The rows are grouped in 4 ways, from coarse to fine. Each group lies inside one group of the grouping before and may be the whole of it. The rows also spread widely along 12 directions, which tell nothing about the answers.
Some rows, each with its group in each grouping after it:
[  7   5  -3 -18   0  -8   6 -14  -7  -8  -7  -7  -8  -4  -4   2  11  -5
  -1   0   4   0 -13  -2 -10  -2]
fupa Ger Dag Q563
[  8  -4 -18   5   8  12  -4   5   0  -7  -8  10  -4   3   9 -15  -8  12
  11   1   5  -2  12  -1   6  -2]
fupa Ger Dag Q85
[18 -4 -7 12 20  3  3 10 17 14  2 -2 -6 14  7  1 -3 -5 17  4  2 -1 10 11
 -1 -6]
fupa zimav vapi Q361
[ 20 -12  11   0   7 -13   4  -5  27 -16   0  18   4   2 -14   0  12  -5
   2 -13   3 -14  -5  -9  -4 -18]
fupa Mubof kel Q879
[ -2  -6 -12   9   4   5  16  -9  -1  10   0  -6  -5  -3  12  -7 -14  -3
  -1  -3 -14  15  -8   4  -5  14]
fupa Ger Fubag Q259
[  0  13  17  -9  -3 -16 -20  26  10   9   3  -7  25  10   7   9  12  -7
   5   8  -1   3  13   5 -18  -1]
kaz gegod puf Q570
[ 14  10  -7  -7   2  -3  -6  -2  -4   3   0   9   0  -1   5  10   0  -2
  16   3   0  -3   3   4 -11 -16]
fupa Ger sar Q278
[ 22   5  -9 -16   2  -4  -2 -13   0 -13   0   9 -14   0  -1   2   2   5
  11   9  14  -7  -7   1  -1  -6]
fupa zimav dokur Q98
[ 14 -20 -20   9  -2   6  17 -20  -3 -21 -10  24  -1  -9  -3 -13  -5  14
   4 -16   0  -6 -10 -18  10 -13]
fupa Ger sar Q835
[ 11  -2   4   9 -12 -14 -13  19  18  -8  22  31  24  -2  14  -3  -7  12
  10   2  -2   8  14  -2 -14   7]
fupa telub nafo Q849
[ -7  -9   6   7   0  -2  17 -13   7  -4   3   5   8 -10  -4  -8  -3  -5
 -12 -14 -12   5 -10  -9  -6   4]
fupa telub Nid Q568
[  9 -12  -5  23  16  -2  16 -10  22  -1  -1  18  20   4   4  -4  -2 -10
   4  -8 -17  -3  -2  -3   5 -22]
fupa telub Tus Q612
[-17   1 -19   7  -2 -16  11 -21  -8   4  14   0  38 -21   0  -4 -11  -8
 -10   3 -19  23  -5 -11   2 -12]
fupa zimav Bubip Q811
[ 38  -3  -3  -2  -1   7  -1  10   6 -16  -8  22 -15  10   2   4  13   8
  21   1  13 -10   6  -5  -4 -11]
kaz kova vebes Q615
[-17  22  30 -17  15  -1 -22   6  14  20  10  -3 -10  -8  -9   4  -8 -20
  12 -11  -9 -21  10  12 -19 -24]
fupa zimav vapi Q800
[ 17   3  25   5  22  -7   8   3  35  24   2   8  -2  18  10  11  -2 -26
  13 -15 -22 -15  -7  17 -23 -15]
fupa Mubof kel Q327
[ -1   5  13   0 -11   3   0   5   1   2   2  -7 -11   4  -1   3  -2   6
  -7   3   7   2 -10   8  -7  23]
fupa telub nafo Q105
[  0  -7  -4   8  11  -1   3  -7  15  -4   7  15   9 -17  -9  -5 -12 -10
  11  -2 -13  -4   6 -10   4 -25]
kaz gegod gupe Q573
[  7  -6  11  -3 -14  -3 -16  15   8  -6   9   8 -12  -8 -18   8   1  10
  10  -4  16 -12   6  -6  -4  -2]
kaz gegod puf Q766
[ -4   6  -9  -1   2  -7   2 -20   0 -11   7   2   9 -16  -6  -6 -11  -3
  -7  16  -2  12  -7  -3   6   1]
fupa zimav dokur Q436
[  1  -5 -15   5 -26 -23  -4  -9  -8  -2   2   8  31   5   3   3   0  19
 -10  -8   9  -3 -21  -5   9  -8]
fupa Mubof kel Q879
[ -4 -27   5  18   2   2  24   5  16  -7  -3   1  25 -12 -14 -12  13  -5
 -12 -18 -12  11   6 -26  -2  -5]
kaz gegod gupe Q573
[  3  -2   4  10  -1   4  -5   6   8  -3  -3   4   1  -1 -10   4  -1   1
   3   5   5  -6   2  -1   6  -7]
kaz gegod puf Q766
[ 11  11 -12  -4  16  12  -3   3  -6   0 -10 -13 -10   6  -8   7   8  -5
   9  18  14   0  13   4   5 -15]
fupa zimav Bubip Q811
[ -2 -19 -12   3   6   7   4   8   3 -15  -9  -7   3   3  -3 -23   6  15
  -6 -10  13   3  11 -11   7  12]
fupa telub nafo Q105
[ 19   1  10  -6  -3   4  12  11   3  -3  -9   4   3   9  14   0  18  -4
   3  -1  -5  13   2  -4 -23  12]
kaz kova vebes Q615
[  4 -14 -19  -1 -17  -2  16   2 -23  -4  -4  -8  12  -6   0  -3  13  17
  -5 -12   7  20   0 -18 -10  12]
fupa Ger sar Q835
[  0   5  12  28   2   5   3   3  17   4   5  12  10  -1  -8  10  -9 -10
  -5   9  -8   0   1   6   6  -7]
fupa telub Nid Q568
[  7   9   6   1  16  10   6   2   5   6  -3  -5  -7   4   6  -1  -2 -11
   7   9  -5   8   6   9 -10   3]
fupa zimav vapi Q361
[  3  -2  19   8  -7  -2   8  -9  15  -5   9   7  -4 -12 -20   6   0  -5
  -9  -2  -2  -3 -10  -5  -2  -2]
fupa zimav dokur Q436
[ -4 -11  14  12 -18 -19  -6 -10  20   2  22  18  -3 -10 -19   7 -15   6
  -2 -17   0 -21 -23   0   5  -9]
fupa telub Tus Q612
[ -9  -9   2   9 -10   8   2  10  -4  14  13 -10 -12 -20 -24   9  -3  -1
   3 -14   0   3   8  -8  -3  -5]
kaz kova vebes Q615
[ 7  7 -3  4  2 -1  0 -1  2  4  0 -6 -1  3 -5  9 -1 -5 -1 12  2  6 -4  8
  0  0]
fupa Mubof kel Q879
[  7   6  15  17 -20   2   3  10   1  16  -2   7   8  20   6  17   6   7
  -2  -8   2  -8 -14   9  -7  -2]
fupa telub Tus Q612
[ 11 -14  -7   8  -2  16  16   3  -4 -22  -9  -1  -6 -14 -24  -2  20   6
  -6   0  11  13  11 -21   1   2]
fupa Ger Dag Q85
[ -6  17  22 -14  -3  17  -9   0  -6 -26 -11   9 -11 -12 -16  -3   6   1
  -6   5   6  -4   5  -8  -9  -1]
fupa telub Tus Q612
[  2 -10  -7   7   2  -1   0  23   0  19  12 -17   4  -7 -17  12   7  -1
   9 -11   4  11  22  -7 -12  -7]
fupa Mubof kel Q327
[ 19  15  14  -1   2  23   2   7   0 -20 -19  15  -9   4   2   2  13  -5
   4  16   2   2   6  -1  -6  -2]
kaz kova vebes Q615

New rows, each followed by its group in each grouping:
[  6 -13 -11   7  34  13  19 -14  16  13  -7 -15 -26   6  -6  -8  -9 -14
   8  -9  -7  -9  -3   6   9 -11]
fupa zimav Bubip Q811
[ -5   5 -11   0  -4  -4  -5  -2  -8  -9  -9   0  26   2   1  -6   3   6
 -10   4   4   6   1  -5   5  -7]
fupa Mubof kel Q879
[  3   0 -17 -10   8   4  12 -12 -14  21 -10 -18  -6   2   1   7   3  -8
  13 -13  -4  -7  -9   0  -5 -23]
kaz gegod gupe Q573
[-14  -5  -3  -4 -18 -18  10 -15 -10   7   0  -9  23  -6   0  -2   6   1
 -15 -20  -7   2 -21  -8  -7  -3]
fupa Ger Dag Q563
[  3   8   1  -7  -1 -10   0 -11   3   4   3   6   7   5  10   0  -4  -2
   2  -2  -5  -5 -12   4  -6  -7]
fupa zimav Bubip Q811
[ 28   8   6  -4   5  10  14   6  -2 -20 -19  12  12  11   7   6  32  -5
   6   8   2  12  11 -11 -21  -7]
fupa telub Tus Q612
[ -4   4   9  -7  -2  13   6 -11  -6   1 -16   1 -10   0   0  -2  -2  -2
   0 -12  -5 -13 -14  -2  -5  -6]
kaz gegod puf Q766
[ -1   7  -1  -7  -3 -22 -15  -4   7  10  16  -3   8  -4   5   8 -14  -5
   9  10  -3   0  -8  10  -6  -1]
kaz gegod puf Q766
[-19  11  20  -4 -12  -3 -10   4   2   0   4  12  25  -6   2  -6  -1   0
 -10 -11  -9  -5   1  -6 -11  -9]
fupa zimav Bubip Q811
[ -1   0  -9 -11  42  19   7 -11   8  26  -9 -21 -38  10   7 -12 -16 -16
  21 -16 -10 -17   3  14  -3 -15]
fupa zimav Bubip Q811
[ 13   4  10  -1   4   2   2  -5  14 -16   1  16  -5  -3  -4  -2   1  -4
   2   9   1  -2   0  -3  -4  -4]
fupa zimav Bubip Q811
[ -3   9   4   9   0  17   7   2  -8   1 -14  -9  -1   7  -4   3   5  -1
  -8   6   2   5  -2   3   1   3]
fupa telub Tus Q612
[  9  10 -15  -1   1  -1   1 -20  -6 -13  -6   5  -7   5  10  -5 -15   7
  -2  24   8   3 -19  10  11  13]
fupa telub Nid Q568
[ 14   3 -13  -9   0  -9  12 -10  -7   9   5  -4   8  -2   3  10  10  -5
   9  -4  -3  10  -1  -5 -15 -13]
fupa zimav dokur Q436
[-12   4   7 -12   6 -13 -15  -7  13  -6  -2  -6   0   3   8 -18 -18   0
  -5   7  -2  -7 -15   9   5  16]
kaz gegod puf Q570
[  4   2   5  -7  -2   2   1   0  -5   7  11  -6 -18 -17 -28  20   8  -7
  11 -12   7  -6   8  -7 -15 -19]
fupa telub Nid Q568
[ -2   0  -3  -7  12  -1  -4  -1   5  -4  -7  -2   7   5   3 -10   4   0
   3  -8   2  -8   6  -1  -3 -10]
fupa telub nafo Q105
[ 13  -8   0   1  11  -2   9  -1  13 -11  -6   1   7   5  -6  -4  15  -4
  -1  -1   4  -1   5  -9  -1 -11]
fupa zimav Bubip Q811
[  8   0  -5   8 -10  -5  -8  10   2   0   2  -5   3  13  -1   5   2  13
  -1  10  19  -1  -2   7   6   9]
fupa telub nafo Q105
[-12 -23 -14  13 -14  -5  15 -10  -4   6  11  -4   8 -11  -6 -12 -11  14
 -12 -22  -2   7 -12 -15   7   7]
fupa zimav Bubip Q811
[  5  -4   4   8  -2   1  -3   7   7   3   4  12   2   1  -6   3   0   4
   7 -14   3 -12   6  -3  -3 -14]
fupa telub Nid Q568
[  4  -6   1   1  -6   8   3   6  -5   5   7  -3 -13  -8 -14   4   2   6
   7 -14   8  -1   6  -8  -8  -4]
fupa zimav vapi Q361
[ -2 -14 -24  15   1   2  14   1  -8  34  12 -29 -10  -6 -25  19   1  -2
   8 -14   7   1   4  -3   7 -22]
fupa zimav Bubip Q811
[ -2  -4   5   9  -5  -2  -4   1   9   2  -3  -5   0   6  -6   0  -7   3
  -5   5   6  -7 -14   7  11   6]
kaz gegod puf Q766
[-12  12   7 -14 -18 -21  -2 -17 -11   1  15 -10  12 -25 -15  14  -3 -10
  -8  10  -8  15 -17  -6 -14   3]
kaz gegod puf Q570
[ 16  -2   4 -20   2 -11   4 -10   4 -12 -13   6   8   0  -9   4  24  -6
   8 -12   4 -15  -6 -14 -10 -31]
kaz gegod gupe Q573
[  3   8  19   3  15  12  -6   8  20  -2 -13   3  -9  10   2  -7  -1 -12
   1   6  -4 -11   2  10   2  -4]
kaz kova vebes Q615
[ -7  29  15 -13   6  -1  -9  -2  -5  14  -5 -21   2   0  -3  17   2 -22
   1  24  -8   6  -4  15 -11  -4]
kaz gegod puf Q570
[  1  12   2  -2  22   7  -6  -4  14 -17  -6  11   0   0  11 -16 -14  -8
   2  20  -5   4   7   8   1   7]
fupa telub Nid Q568
[  1  -6 -11   7  15   7  10 -12   0  28  -5 -26 -23   2 -16  13  -8 -12
  11  -7  -3 -13 -12   9  10 -19]
kaz gegod puf Q570
[  5  20  -4  -3 -14  -9  -8  -6 -11   0   4  -2  14  -3 -10  19   8   0
  -2  21  11   5  -4   2   0 -13]
fupa zimav dokur Q436
[  2 -16  -2   8  -6   7  -3   0  11  -7   8  25 -10  -4   0 -17 -19  19
   6 -21   3 -17  -2  -8   7  -3]
fupa zimav Bubip Q811
[ 12   8   3   7  13   5   6   2   8   3   2   1  -4   0  -1  10   0 -13
   8  13  -4   8   8   7  -9  -1]
fupa telub Nid Q568
[ -6  10   3  -3  -2  13  -2   6 -12  14  -5 -16 -12  -1  -3   8  -5  -3
   4   4  -2   4  -1   6  -7   6]
kaz gegod puf Q570
[  4  -6  -9  12  -7   8   4   2  -4 -11  -5  13  11   2   1  -6   1  13
  -1  -3   4   2   3  -8   6  -5]
fupa telub Tus Q612
[-13  13  -6  16   5  26  -1  -1 -11   8  -2  -7  -7 -13 -15   2 -16  -2
  -3  17  -1   8  10   5  14  -6]
fupa zimav dokur Q436
[ -2  11  -1  11 -18 -28   1  -5   2  11  13   0  40   0   8  15   2  -5
 -11  14  -9  17 -15   7  -7   2]
fupa Ger Dag Q85
[ -9  -8  -2  -7  13  -1  -3  -4  10  17   3 -16 -20  -2  -3 -10 -18  -4
  10 -12  -3 -13  -9   7   2  -2]
kaz gegod gupe Q573
[  5  10   3   4  11  16  16  -8  -4   3 -20   0   4   7  10   0   6 -15
  -1   3 -16   5  -6   2  -5 -10]
kaz kova vebes Q615
[  0  28   2  -7 -17  10   8 -19 -30 -13 -18   9  21  -7  -6  15  18  -4
 -11   9  -1   4  -9 -11  -6 -26]
fupa zimav Bubip Q811
[ -5  -9  -8  -2 -17 -23   0 -10  -8 -15  -6 -18  29 -10 -36   9  26   3
 -20   4  18   1 -11 -21  16 -19]
kaz gegod puf Q570
[ 11   2  -1 -17  11  -1   0  -2   0 -13 -16 -10  -5  12  -3  -3  20   0
   1   0  13  -6  -1  -1  -4  -6]
fupa telub Tus Q612
[ 19  10  15  -4   7   9   2   8  10 -20 -16  10  -1   5  -3   4  22 -10
   1  13   3   4  11  -2 -13  -3]
fupa Ger Fubag Q259
[-12   7  -8  -8  -5   5  -6   1 -20  16   6 -12   4 -19 -23  14   7  -2
   8 -16   3  -4  17 -12  -8 -34]
fupa zimav dokur Q436
[ 10  -2  -6   5 -39  23   7   4 -34  -7  -9   6 -17  -8 -18  14  12  24
  -1 -10  20  -2  -7 -17   0  -2]
kaz kova vebes Q615
[ 15   1   8   7  -4  -1  13  -2   6 -12 -10   5  14   4 -11  11  18  -6
 -10   5   2   4  -8  -7  -5  -7]
fupa Mubof kel Q327
[  9 -14  -4  25 -28 -10   9   3   5   1   3  22  24   9  12  -1  -1  18
  -7 -12  -1  -1 -17  -5   3   4]
fupa Ger Dag Q563
[ 17  17   0   4 -12 -13  -8   5   0  -8   8  17  27  -4   0  20   8  -3
   3  25   1  16   6   0 -11 -10]
fupa Mubof kel Q879
[ 18 -16  -7  21  -9  17  17   1   1 -20  -4  22  -8 -11 -12  -3   4  11
   3  -5   4   4   4 -18   3  -1]
fupa Ger Dag Q563
[ -3   0  -6  22  10  15   2  -4   9  -1  -1  10  -2   0   0  -6 -18   0
   3   5  -5  -4   3   7  13  -6]
fupa telub nafo Q105
[  9  11   7   3  -6  20   2   7 -11  -2 -17  -2 -10   5  -8  10  13  -1
   1   6   8  -3   1   0   1  -8]
kaz kova vebes Q615
[ -5   1  -5   4  -5   4   4  -4  -5   1   8  -2  -3  -8  -1  -4 -11   4
  -3   5   0  11  -3  -2  -1  10]
fupa zimav Bubip Q811
[-10 -14  17   4   9  19   0  20  14   2  -5  -9 -16  -3  -6 -18  -7   2
  -1 -15  -4  -1  12  -5  -7  20]
kaz gegod puf Q570
[ 16  18   8  -1  -2  16 -11   5  -5 -20 -16  21  -1   7  -7   8  14   5
   9   9  12 -15  10  -2   0 -25]
fupa telub Tus Q612
[ 31 -20 -12   2   3  14  21  -5   6 -20 -14  13 -24  11  17 -20  -1  13
   7  -5   6   4 -12  -7   1  23]
kaz kova vebes Q615
[  2  15  -4  -3  18   1  -2  -9   5 -12  -8   4   7   5  17 -12 -10  -7
   1  22  -8  10  -1  10   0   5]
fupa telub Tus Q612
[-11   3  -1   0  11   5  -8   5   5   1   1 -14  -2 -13 -19  -2  -6  -8
   3  11   3   1  11  -2   8  -9]
kaz gegod gupe Q573
[ -2  -3   1 -15  14  -3   6 -17   5   4  -6 -17 -12   0 -10  -7   3  -7
  -4  -8   3 -10 -11   2   1  -5]
fupa zimav dokur Q98
[  4   3   1   5  -7   8  17  -6 -11   4 -11 -14  -1  -2 -11  14  10  -7
  -6   7  -2  11 -12  -4  -4   2]
kaz gegod puf Q570
